Every row belongs to one group in each of 2 separate groupings. Each group adds its own fixed numbers to the row, and there is some noise. The rows also spread widely along 4 directions, which tell nothing about the answers.
In the rows, 128 means zero.
Some rows, each with its group in each grouping after it:
[ 76 123 181  75 152 162 126  96 141 118 124 104 122 138 103 146 121 106
 115 164 156  93 157 114 134 148]
j_102 j_302
[145 122 167 142  85 104 103 117 156 170 138 118 119 115  87 109 117 144
 136 132 166 170 162  94  98 108]
j_102 j_932
[ 95 127 141 133 124 147 132 118 125 116 136 111 159 107 135 133 118 102
  76 125 111 147 131 138 125 171]
j_444 j_145
[ 80 104 162 100 156 205 163 112 123  90 108 113 143  84 154 119 123  68
 104 185 119  83 148 136 153 162]
j_339 j_145
[ 82 103 103 126 189 149 137  98 146 139 114  88 134 125 197 116  94 119
 153 138 124 110  89 110 114 158]
j_444 j_822
[ 77  87 112 119 176 203 186 120 120 114  98 133 123 147 194 132 111  95
 126 146  97  83  51 109 151 144]
j_339 j_822
[110 105 184 117 113 158 158 128 136 127 116 165 116 123  84 126 155 133
  90 136 127 127 126  80 127 128]
j_102 j_932
[135  94  71 164 113 168 134 131 139 156 128 149  86 153  90 104  82 131
 101 154 132 155  73 137 128  64]
j_444 j_448
[137 112 101 133 121 135  93 134 154 159 127 115 115 150 100 120  97 142
 128 151 141 131 129 147 125 109]
j_102 j_448
[118  92  89 142 134 175 162 105 129 150 135 114  62 153 118 107  40  96
 137 180 180 152  42 114 121  50]
j_444 j_302
[125  92 109 144 137 159 133 126 127 125 127  92 137 119 178 115  74  90
 152 153 137 141  97 152 128 134]
j_339 j_145
[ 97 106 144 114 129 152 121 113 127 122 122 103 146 116 128 144 118 103
 108 129 135 135 130 140 132 160]
j_102 j_145
[ 46  88 141  97 159 220 197 109 115 103  97 167 115 153 113 173 162 104
  56 137  94  74  75  89 146 155]
j_102 j_822
[161 133 163 147  67  72  81 127 153 182 146 112 130 115  86 116 122 156
 131 110 170 182 186 100  85 124]
j_102 j_932
[144  95 137 135 129 124 110 117 162 182 117  74  90  90 139  73  83 140
 210 163 196 146 120  84  99  82]
j_102 j_932

New rows, each followed by its group in each grouping:
[121 127 147 119 129 142 109 103 133 141 137  77 121 137 144 130  76 106
 143 163 153 127 160 136 119 127]
j_339 j_302
[110 107 134 111 123 140 109 107 134 134 128  71 134 101 146 134  98 106
 145 157 164 140 157 137 117 144]
j_102 j_145
[121 136 199 131  67 154 157 143 111 116 138 210 139 130  48 150 179 116
   9 116  98 144 178  98 127 137]
j_339 j_932
[132 121 158 147 105 110 122 136 140 158 130 148 137 157  87 132 144 156
 113  88 129 169  99  90 118 128]
j_102 j_932
[125 121 117 131 130 124  81 122 159 158 119  97 131 147 115 125 117 150
 140 146 130 123 149 145 128 138]
j_102 j_448
[ 73 115 166 103 119 168 146 126 114  97 130 146 161 135 102 168 156 103
  51 124 105 116 141 132 143 182]
j_102 j_145
[ 75 139 199  94 113 128  99 114 131 101 133 115 191  99 111 161 167 105
  63 124 118 117 230 136 129 219]
j_102 j_145
[ 76 124 162  97 152 135 137 120 129 116 126 131 158 193 110 170 140 125
  86 107 107 108  88 110 145 175]
j_102 j_302
[126 113  96 133 109 116  90 106 149 182 137  66 104 122 156 127  82 137
 168 138 173 151 144 124  82 121]
j_102 j_822
[116 126  80 153 148  92 110 115 142 162 130  88 158 158 186 139  92 142
 134  78 106 155  77 134 101 158]
j_444 j_822
[116 123 134 126 122 128  94 119 146 138 123 127 147 156  91 140 142 143
  99 137 109 115 157 141 135 147]
j_102 j_448
[107  79  92 154 125 185 172 127 112 121 124 132 106 132 130 124  76  95
  97 137 137 170  30 132 134 100]
j_444 j_145
[ 99 130 140 133 143 163 122 125 139 116 122 152 140 146  96 121 145 131
  69 148  93 108 140 134 141 141]
j_444 j_448
[136 115 160 142 126 144 138 132 143 142 123 127 121 115 137  93 110 120
 154 144 134 139 124 103 127 117]
j_339 j_932
[116 101 130 132 109 189 156 126 119 115 126 113 116 104 142 129  87  74
  99 170 141 138 129 151 128 127]
j_339 j_145
[104 119 122 112 136 133 109 103 143 156 124  90 122 127 155 144 108 129
 141 137 146 113 152 110  98 148]
j_102 j_822
[121 115 135 113 118 166  98 113 153 147 119 109  86  99  93 112 115 122
 124 212 171 108 193 131 115  96]
j_102 j_448
[132 101  97 146 142 176 126 144 138 141 109 126 116 155 137 111  99 118
 131 156 114 106  97 144 151 108]
j_339 j_448
[115 112 189 124 102 200 166 126 130 113 124 165 102  91  81 102 140  98
  86 181 147 116 176  88 122 102]
j_339 j_932
[ 94 137 154 121 101 144 151 115 111 106 149 165 135 178  64 170 126 109
  27 116 111 152 121 126 122 135]
j_444 j_302
[104 102 145 112 148 182 141 114 130 110 112  87 138  84 174 115  98  75
 136 176 136 108 149 143 129 155]
j_339 j_145
[121 114 118 111 103 135  84  70 158 177 135  45  76  59 155  98  62 121
 194 204 221 133 227 115  61  97]
j_102 j_822
[118  92 105 130 118 187 137  94 131 143 128  77  76  50 140  89  50  86
 148 210 202 158 142 125 104  74]
j_444 j_145
